There are 9 hidden switches. A switch that is on adds its own fixed numbers to the row, and there is some noise. The rows also spread widely along 12 directions, which tell nothing about the answers.
In the rows, 128 means zero.
Some rows, each with its switches (1 for on, 0 for off) after it:
[144 125 137 131 220 154 125 171  96 126 131  89 123 138 177  96 138 171
 156 125 147  85 144 145 124  74 141 105 149 151 111 167]
1 1 0 0 1 0 1 1 1
[109 141 117 149 134  55 137 164 136 111 135 148 139  78 136 166 172 145
 109 132 106 124  77 140 177  77 123 149 144  98 139 188]
0 0 1 0 0 1 1 1 1
[128 167 175 103 108 124 153  94 110  77 134 197 156 116 122 169 158 120
 118 108 114 194  90 166 184  99 126 168 129  83 160 126]
0 1 0 0 1 1 0 0 1
[154 110 173 142 175 106  77 184 120 124 104 144 150  91  96 129 145  87
 201 141  92 115 105 137 155 141 106  77 135 144 106 168]
1 0 1 1 0 1 0 0 0
[175 154 177  84 156 183 124 156 103 102 149 152 140 133 136 151 100 104
  85  69 129 184  93 159 152 137 128 153 140 111 115 135]
0 0 1 1 0 0 0 0 1
[121 143 116 128 105 144 160 139 135 122 147 162 128 135 151 123 122 117
  91 144  98 116 102 146 119 132 102 165 136  83 151 121]
0 0 1 0 0 1 0 0 1
[136 145 167  71 170 106  84 165 123  78 151 105 166  92 113 163 156 153
 134  70 150 164  91 172 143  92 159  87 115 143  90 203]
0 0 1 0 1 0 1 1 0
[146 109 147 138 152 120  85 149  98 116 141 120 153 126 136 138 143 155
 165 144 114  84 116 182 121 142 123  79 120 109  83 178]
1 0 1 0 1 1 0 0 1
[170 133 143 141 110 145  65 149 132 148  98 114 127 139 126 144 121  96
 113 113  94 115 110 139 112 160 108 105 149 114  91  62]
0 0 1 1 0 0 0 0 1
[160 141 170 143 102 171 100  93  89 151  87 148 117 183 147 131 163 202
 107 125 143 121 139 175 115 108 125 113 104 113 136  95]
0 0 0 1 0 1 0 0 0
[102 117  94 175 109 125 139 173 147 145  85  98 123 162 123 101 148 105
 126 154  55  77 137 147 114  98 145 122 171 148 102  54]
0 1 1 1 1 1 0 1 1
[183 120 180 127 105 175  72 140 100 150  62 156 146 187  96 130 162 109
 141 130  74 151 117 172 127 130 117 105 147 122  99  43]
0 1 1 1 0 1 0 1 1
[105 135 115 138  91 133 172 169 173 126 133 220 146 107 133 116 117  71
 117 148  75 104  87 118  94 142 105 169 105 113 193 106]
0 0 0 1 0 0 0 0 1
[169 123 176  86 182 150 105 138 103  97 133  91 151 136 105 124 142  84
 172 129  93 166 108 131 194 114 113 112 182 122  87 146]
1 0 0 0 0 1 1 0 1
[133 134 183 140 105 156  90  83 108 124  74 133 127 160 107 147 135 109
 146 101 105 139 126 170 121 131 130  99 133 113 113  40]
1 1 1 1 0 0 1 1 0
[111 113 162 137 130 127  88 123 101 124  95 106 144 154 113 115 147 175
 165 107 140 103 150 185  97 105 164  72  92 150 108 120]
1 0 1 0 0 0 0 0 0
[177 151 175 104 151 136  67  87 138 139  82  99 106 123 123 109 209 127
 189 162 111 134 107 112 137  71  67  84 165 104 141  70]
1 0 1 0 1 0 1 1 0
[144 145 180 112 167 160  93 164 110 100 124 150 141 107 140 149  99 128
 132  74 155 135 127 165 106 137 132  96 103 137 125 151]
1 1 0 1 0 0 0 1 1
[ 94 166 109 121  96 150 105 132 174 110 145 106 115 110 150 125  85 125
  97 119 153  75 148 140  44 156 105  88  92 117 143  97]
0 0 0 0 0 1 0 0 0
[114 151 143 156 131  80 128 155 160 146  97 143 112  90 136 133 182 156
 113 138 137 123  98 111 130  67  89 140 122 121 191 157]
0 1 1 0 0 0 1 0 0
[119 179 184 103 121 147  77 156 162  99 101 194 141  80 110 148 121  72
 160  95 136 139 116 149  65 119  93  75  82 125 169  61]
1 1 1 1 0 1 1 0 1
[189 144 182 137 129 194 124  87  88 146  98 174 102 168 157 122 147 126
 124 155 101 139 112 155 146 127  75 151 161  63 152  76]
1 1 1 1 0 1 0 1 1
[144 142 176 126 144 139  84 165 135 144  66 133 130 131  96 121 154  91
 147 104 119 153 120 120 123 104 114 105 133 156 143  54]
0 1 1 0 0 0 1 0 0
[130 148 162  76 114 144 110 107 172  89 147 109 146 142 125 119 159 138
 133 150 122 140 111 150  83 101  96  95 122  89 152 176]
0 1 1 1 0 1 1 0 1
[ 85 124 133 141 117 102 118 180 161 130 100 111 134 115 107 114 142 107
 128 119 109 119 123 137 101  97 125 117 116 154 136 118]
1 1 1 0 0 0 0 0 0
[138 158 170  59 172 208 147 114 107  60 175 134 139 135 155 119  87 108
 123  94 145 161 125 183 114 128 142 120 134 102 118 161]
1 1 1 1 0 1 0 1 0
[143 178 176 101 158 119  80 148 153  86 131 154 133  60 132 168 128 104
 139  98 148 144 100 139 117 116  96  82 119 105 154 155]
0 1 1 1 0 1 1 1 1

New rows. What belongs after each?
[ 94 151 136 129  58 102 167 106 150 120 116 233 142 107 121 158 176 127
  96 128  98 153  67 149 127  88 116 186  97  80 205  91]
0 0 1 0 0 0 1 1 0
[118 146 126 128 129 141 172 132 143 126 126  97 105 145 145 110 131 110
  78 121 111 146 117 121 151  91 119 175 170 114 145 111]
0 1 1 0 0 0 0 0 0
[ 96 126 153 141 163 102 186 166 126  98 131 191 161 106 130 127 148 123
 153 126 112 132  99 140 156  87 146 159 114 143 183 182]
0 1 0 0 1 0 1 0 1
[158 121 152 146 148 115 103 176 118 153  92 185 147 115 116 122 168 101
 171 160  81 112  91 126 149 113  93 123 144 122 147 104]
0 0 1 0 0 1 1 0 1
[140 128 133 152 185 112  97 171  87 130 115 164 147  90 149 145 118 134
 161 101 133  87 113 144 145 132 154 101 125 148 108 134]
0 0 0 0 0 0 1 1 0
[ 91 137 141 171 108  70  92 161 137 122  81  74 122 115  98 175 147 128
  96  90 110 135 125 159 151  90 135 104 145 142  92 102]
1 1 1 0 0 1 1 1 1
[157 150 149  99 128 234 138 141 147 137 142 134 104 171 163  89  72  96
  82 118 133 115 129 138  59 174  88 140 120 110 152  85]
0 0 1 1 0 0 0 0 0
[140 143 161 154 124 128 111 109 124 104 135 109 122 117 140 172  77  77
  97 109 114 127 111 150 152 205  92 133 149  80 111 134]
0 1 1 0 1 0 0 0 1
[136 152 155 111 160 140 149 169 152 118 136 136 123 106 147 122 133 131
 107 111 139 142 102 111 133  94 103 147 127 132 176 175]
0 0 0 1 0 0 1 0 1
[170 146 172 147 149 132  94 164  90 163  71 217 127 116 144 141 174 165
 127 109 139 134 103 154 130  86 111 137 112 121 165  90]
0 1 1 0 0 0 0 1 1
[ 80 117 146 169 124  96 153 173 151 108 125 147 145 106 105 143  91  88
 117 125 110 107 114 144 128 177 116 128  98 138 154 173]
0 0 1 0 0 1 1 0 0
[100 175 146 153 147 120 172 130 155 110 121 122  91  95 154 133 140  98
 108 125 113 134 114 118 162  64  95 160 168 107 174 107]
1 1 1 1 1 1 1 0 1
[147 174 138 143 135 122  92 137 151 141  83 158 113  80 134 147 154  62
 143 122  92 125  89 107 140 103  97 120 171 119 139  24]
0 1 1 1 1 0 1 1 0
[109 123 130 158 141 117 147 210 159 156  67 145 121 134 116  79 174 127
 141 167  97 104 138 109 110  62 108 128 130 174 188 110]
0 1 0 0 0 1 0 1 1
[111 126 144 131 101 123 168  85 120  96 137 185 147 120 125 144 117  84
 133 135  84 135  89 158 159 161 128 165 135  76 149 120]
0 0 1 0 0 0 0 1 0
[151 147 170 125 177 143  91 141  89 109 113 158 142 116 147 149 122 132
 147  84 140 122 112 170 130 118 151  93 132 122 112 121]
0 1 1 1 0 0 1 1 1
[137 142 159 145 149 109 108 193 168 157  85 191 115  75 134 118 182 140
 158 153 127  98  93 102  95  78  65 116  96 139 213 141]
1 0 0 1 0 0 1 1 1
[146 132 192 103 134 157 118 138 104 135  80 182 146 161 107 108 200 158
 160 116 121 168 110 167 120  51 138 125 106 143 155 109]
1 1 1 1 0 0 0 0 0
[169 136 137 140 130 141 104 164 120 165 102 204 126 105 152 135 180 129
 139 146  93 109  79 134 128 104  90 142 128 108 144  97]
1 0 0 1 1 0 0 1 0
[117 131  88 166 114 129 126 166 166 159 118 104 110 128 159 116 123  90
 100 146  75  68 107 117 100 113  99 139 173 108 116  71]
1 1 1 1 0 0 1 0 1
[113 101 160 118 119 165 164 159 124 130  98 104 141 204  85  93 159 122
 123 130  85 166 135 148 144  87 138 151 131 167 128 106]
1 0 0 0 0 1 1 0 0
[163 102 167 138 192 149 113 170  66 137  94 104 145 161 118 121 135 101
 158 102  96 147 123 141 198 104 156 130 183 159  73 107]
1 1 0 0 0 0 1 0 1
[166 132 168 142 133 170 117 185  97 171  74 181 127 162 137 139 159 170
  89  92 128 148 109 151 127  90 128 152 113 151 150  83]
0 0 0 1 0 0 1 1 1
[116 119 122 179 192  71 154 185 102 133  98 154 138  92 130 113 168 113
 183 148  84  94 107 121 203  62 150 138 178 151 130 133]
0 0 1 0 0 1 1 0 1
[136 173 145 116 139 142  92  66  83  89 152 150 131  97 167 177 105 140
 137  90 159 118 121 173 139 133 136 101 123  74 104  99]
1 0 0 0 0 1 1 0 0
[105 117 133 159 134 124 144  85 109  92 155 115 136 132 156 151  89 132
 113 118 118  89 113 176 140 169 151 122 145  87 103 187]
0 1 1 1 0 0 1 1 0
[121  92 116 133 145 128 146 143  91 112 136 149 167 153 142 113 160 153
 159 143  76  99 107 175 141  82 174 134 148 121  95 162]
1 1 0 1 0 0 0 1 1
[122 159 126 101 171 130 125 147 188  93 156 108 121  77 156 112 134  81
 155 149 109  99  98 111  97  93  85 108 157 103 156 156]
1 1 1 1 1 0 1 1 1
[163 181 121 144 136 122  80 103 103 149 104 136  89  94 184 159 157 166
 100 122 147 109 120 131 148  86 101 121 163  80 123  80]
0 1 0 0 0 1 0 1 0
[144  83 170 139 126 126  69 241 150 155  69 122 156 149  59 109 151  91
 162 148  70 117 120 145  95 149  91  81 107 176 109 118]
1 0 1 0 0 1 0 1 1
[147 127 142 137  83 154 101  75 140 125 135 138 133 148 138 134 128  93
 141 164  71  88 100 158  99 177  81 119 140  59 119  84]
1 0 1 1 1 0 0 0 1
[122 163 140 150 115 111  70 116 153 113 114 161 129  74 151 158 113 118
 148 121 141  76 123 136  75 155 101  73  97 100 152 113]
0 1 0 1 0 0 0 0 1
[149 101 164 138 168 155 149 163 116 111 127  92 143 161 118 116  93  81
 128 124  85 142 123 133 175 164 132 141 175 139 104 176]
0 1 0 1 0 0 0 0 1
[138 159 178 146  80 106  98 113 115 124  78 178 140 117 108 194 157 130
  97  76 116 177 100 158 161 109 128 140 115 108 139  78]
0 1 0 1 0 0 0 0 1
[111 117 149 207 111 134 199 192 145 172  89 140 100 167 142 128 138 158
  49 133 108 118 111 126 144 115  98 202 114 151 189 151]
0 0 0 1 1 0 1 0 1
[155 109 123 131 134 115  77 184 153 128 146  90 143 128 132 142 140 140
 115 155  92  86  89 147 106 152  90  90 143 105  86 206]
0 0 1 1 0 1 1 1 1
[ 78 157 138 146  92 106 136  76 187 115 102  89  98 120 123 101 162 118
 146 174 117 102 140 116  94  81  77 107 133  97 187  96]
1 1 1 0 0 1 1 0 0
[127 109 180  78 164 138 150 134 118  67 150 137 173 128  84 104 134  62
 195 142  77 168 101 151 173 127 134 121 151 125 118 177]
1 0 1 0 0 1 0 0 0
[144 113 105 149 170 126 129 237 141 144 121 149 143 116 138 102 143 106
 147 160  69  73 100 134 126 109 122 122 156 154 113 144]
0 0 1 1 1 1 0 1 1
[118 133 185 165 111 181 182 106  94 134  86 178 112 173 130 119  96 111
 108 102 118 149 145 153 141 144 118 177 107 126 182  58]
1 0 0 0 0 0 0 0 1
[100 111 198 131 116 137 132  99 112  95  97 114 147 168  87 137 128 111
 140  99 113 162 132 177 140 138 143 115 114 133 125 128]
1 1 1 0 0 0 1 1 0
[168 124 167 126 117 191 130  75 102 121 129 164 132 176 144 130 105  93
 129 142  83 125 100 159 133 185 101 143 156  64 128  90]
0 0 1 1 0 0 1 1 1
[169 126 228 150 187 130  74 127  77 115  67  79 127 142 104 147 116 143
 157  83 162 162 155 150 183 144 129  80 137 157 112 155]
0 1 0 0 0 0 0 0 1
[128 126 151 178 145 130 162 205 109 152  97 190 117 119 141 136 122 106
  89 124 100 131 105 143 161 120  97 182 134 127 156 122]
1 1 1 0 0 1 0 1 1
[153 114 146 155 129 135 113 206 144 162  83 198 144 126 115 113 165  97
 155 157  65  96  91 133 105 123  97 127 120 145 158  93]
0 0 1 1 1 0 0 1 1
[160 158 154 142 161 134 107 141 123 130 102 202 130  86 151 148 144  79
 162 127  99 116  83 131 141 118  99 125 156  98 154  73]
0 1 1 1 1 0 1 1 1
[176 161 229 107 189 138  84 107 116 100  95 113 122 111 107 133 169 127
 189 119 150 167 120 138 169  98 100  72 141 132 151 151]
0 0 1 1 1 1 1 0 0
[166 145 144  80 194 193 137 165 107 118 154 101 120 143 166 101 114 116
 107 108 133 150 118 124 143  91 117 155 173 121 115 137]
1 1 0 0 0 0 0 0 1
[115 101 131 167 103  95 140 149 143 117 151 109 138 130 127 164 127 137
  78 150  88 106  82 159 154 177 101 141 137  89 111 241]
0 0 1 1 0 1 1 1 0
[142 160 180 121 132 130  90  82 112  92 101 157 132 113 127 145 149 152
 169 118 144 124 133 160 122 107 128  76 111 108 148 114]
0 0 0 1 0 1 0 1 1
[139 145 123 139  86 164 153 151  97 146 130 186 129 163 159 155 121 152
  42 106 113 139 106 167 134 131 122 190 117  96 132  86]
0 0 0 0 0 1 0 0 1
[131 134 124 132  79 124 131 113 124 125 108 198 145 125 121 145 169  85
 134 152  56 138  87 144 151 109 106 156 150  74 132  54]
1 1 0 0 0 1 0 1 1
[142 148 144 114 175 137 135 172 166 130 136  91 102 114 165  91 143 165
 105 151 165 113 127  96 103  88  71 129 129 124 187 217]
0 1 0 0 0 0 0 0 1
[128 143 168 133  71 156 107 131 159 115 105 161 140 137  94 145  97  58
 117 122  89 136 115 155  92 189  89 112 107 105 146  64]
0 0 1 1 0 1 0 0 1
[115 148 107 134 173 104 172 165 131 121 131 158 124  90 163 121 167 132
 122 120 109 123  84 121 168  36 152 169 174 127 152 153]
0 1 1 1 0 0 1 1 0
[165 158 178 108 211 147 106 131  97  97 138 112 117 102 161 124 145 153
 167 117 154 123 126 155 154  81 120  92 150 118 121 170]
1 0 1 1 1 1 0 0 1
[154 113 164 125 122  90  72 120  88 120 103 183 183 126 100 164 187 131
 182 125  84 138  81 173 158 109 146 101 132 100 100 117]
0 1 1 0 0 0 1 0 1
[189 126 153  63 173 158  60 125 116 118 125 132 156 138 125  95 199 150
 207 174 110 113 106 133 116  87 107  62 147 111 115 141]
0 0 0 0 0 1 1 1 0
[100 113 114 112 122  85 165 161 139  96 150 171 173 106 115 142 167 118
 127 130  73 143  70 141 169  82 154 167 140 116 138 176]
0 0 0 0 0 0 1 1 1
[117 131 145 166  87 119 148 141 116 149  76 219 131 118 105 152 156  83
 124 134  70 140  92 134 166 118 104 171 126 111 165  42]
1 0 0 0 0 1 1 1 0
[124 144 181 131 112 127 110  84 129 105  93 190 142 122 109 134 157 119
 175 147 117 128 118 159 110 128 105  97 103  93 178  99]
0 1 1 0 0 1 1 1 0
[135 125 199 147 160 172 185  64 105 102 110 111 109 187 135  92 150 171
 154 170 129 130 146 154 156 114 114 130 136 117 184 175]
0 0 0 1 1 1 1 1 0
[115 139 137 153 119 154 181  76  96 118 119 157 119 164 159 125 125 140
 111 115 112 118 126 152 151 105 154 167 147 102 152  78]
0 0 0 1 0 0 1 0 1
[132 161 109 148 159 144 125 145 127 121 142 108  99 110 196 134  83 134
  80 103 145  83 125 142 109 131 120 131 154 103 119 133]
0 1 1 1 0 0 0 1 1
[157 150 153 128 154 145 117  80 118 103 128 180 128  99 157 123 115  90
 181 148 104  97 107 136 134 149 107 113 154  73 156 103]
0 0 1 1 0 0 0 1 1
[138 185 113 114 108 147 127 141 118 136 132 167 107 109 174 158 149 177
  48  97 151 140 104 148 124  77 117 165 121  96 147  97]
0 0 0 0 0 1 0 1 0
[143 172 112  85 125 120  79 133 140 120 135 151 139  87 148 138 176 144
 137 107 125 117  89 141 103  62 143 101 138 105 116  90]
0 0 1 1 0 0 0 0 0
[148 127 114 118 146 138 114 118 107 127 127 146 144 126 139 124 141  89
 161 134  78 104  94 139 146 122 139 124 175  97  97  74]
0 0 1 0 0 0 1 1 0
[132 111 118 155 118 131 118 130  71 142 100 173 157 167 144 135 161 166
 138 112  87  91 109 191 128  89 189 125 136 122  88  70]
0 0 1 1 0 0 1 1 1
[111 104 102 136  94  88 159 184 157 121 139 144 162 123 101 149 152  83
  98 152  40 133  69 127 170 127 114 169 156 110 119 154]
0 0 0 0 0 1 1 1 1
[115 106 181  92 106 166 142 152 180 103 106 100 150 185  70  79 156  88
 148 168  70 160 124 146  91 115  94 111 128 137 154 148]
1 1 1 1 0 1 0 1 1
[165 182 181 119 168 130  83  91 135 105 102 118  94  80 154 137 150 149
 157 134 168 120 133 116 133 100  77  78 137 100 173 136]
0 0 0 1 0 1 0 1 1
[122 162 170 131 129 165 114 111 130  99 134 103 108 129 145 141  74 133
  91  93 166 120 147 166  96 168 118  97 105 114 137 140]
0 0 1 1 0 1 0 0 0
[157 126 150  72 139 129  61 164 121 112 115 123 178 144 105 138 197 144
 155 102  97 153  87 171 119  60 164  85 144 135  78 126]
0 1 1 1 0 0 1 1 1
[175 131 195 115 120 211 100 147 116 134 116 169 143 189 131 129 128 135
 114 133 118 135 115 182  76 166  87 108  98 104 138 118]
0 1 1 1 1 1 1 0 1
[163 153 184  78 190 180 138 132 108  71 141 111 135 130 126 126 121  99
 145 104 123 173 123 143 176 113 135 119 164 133 120 147]
0 0 0 1 1 1 0 1 1
[107 129 116 152 136 126 162 132 138 115 137 124 117 134 168 113 127 151
 100 139 116  89 118 147 114 103 129 146 146 103 150 173]
0 1 1 1 0 0 0 1 1
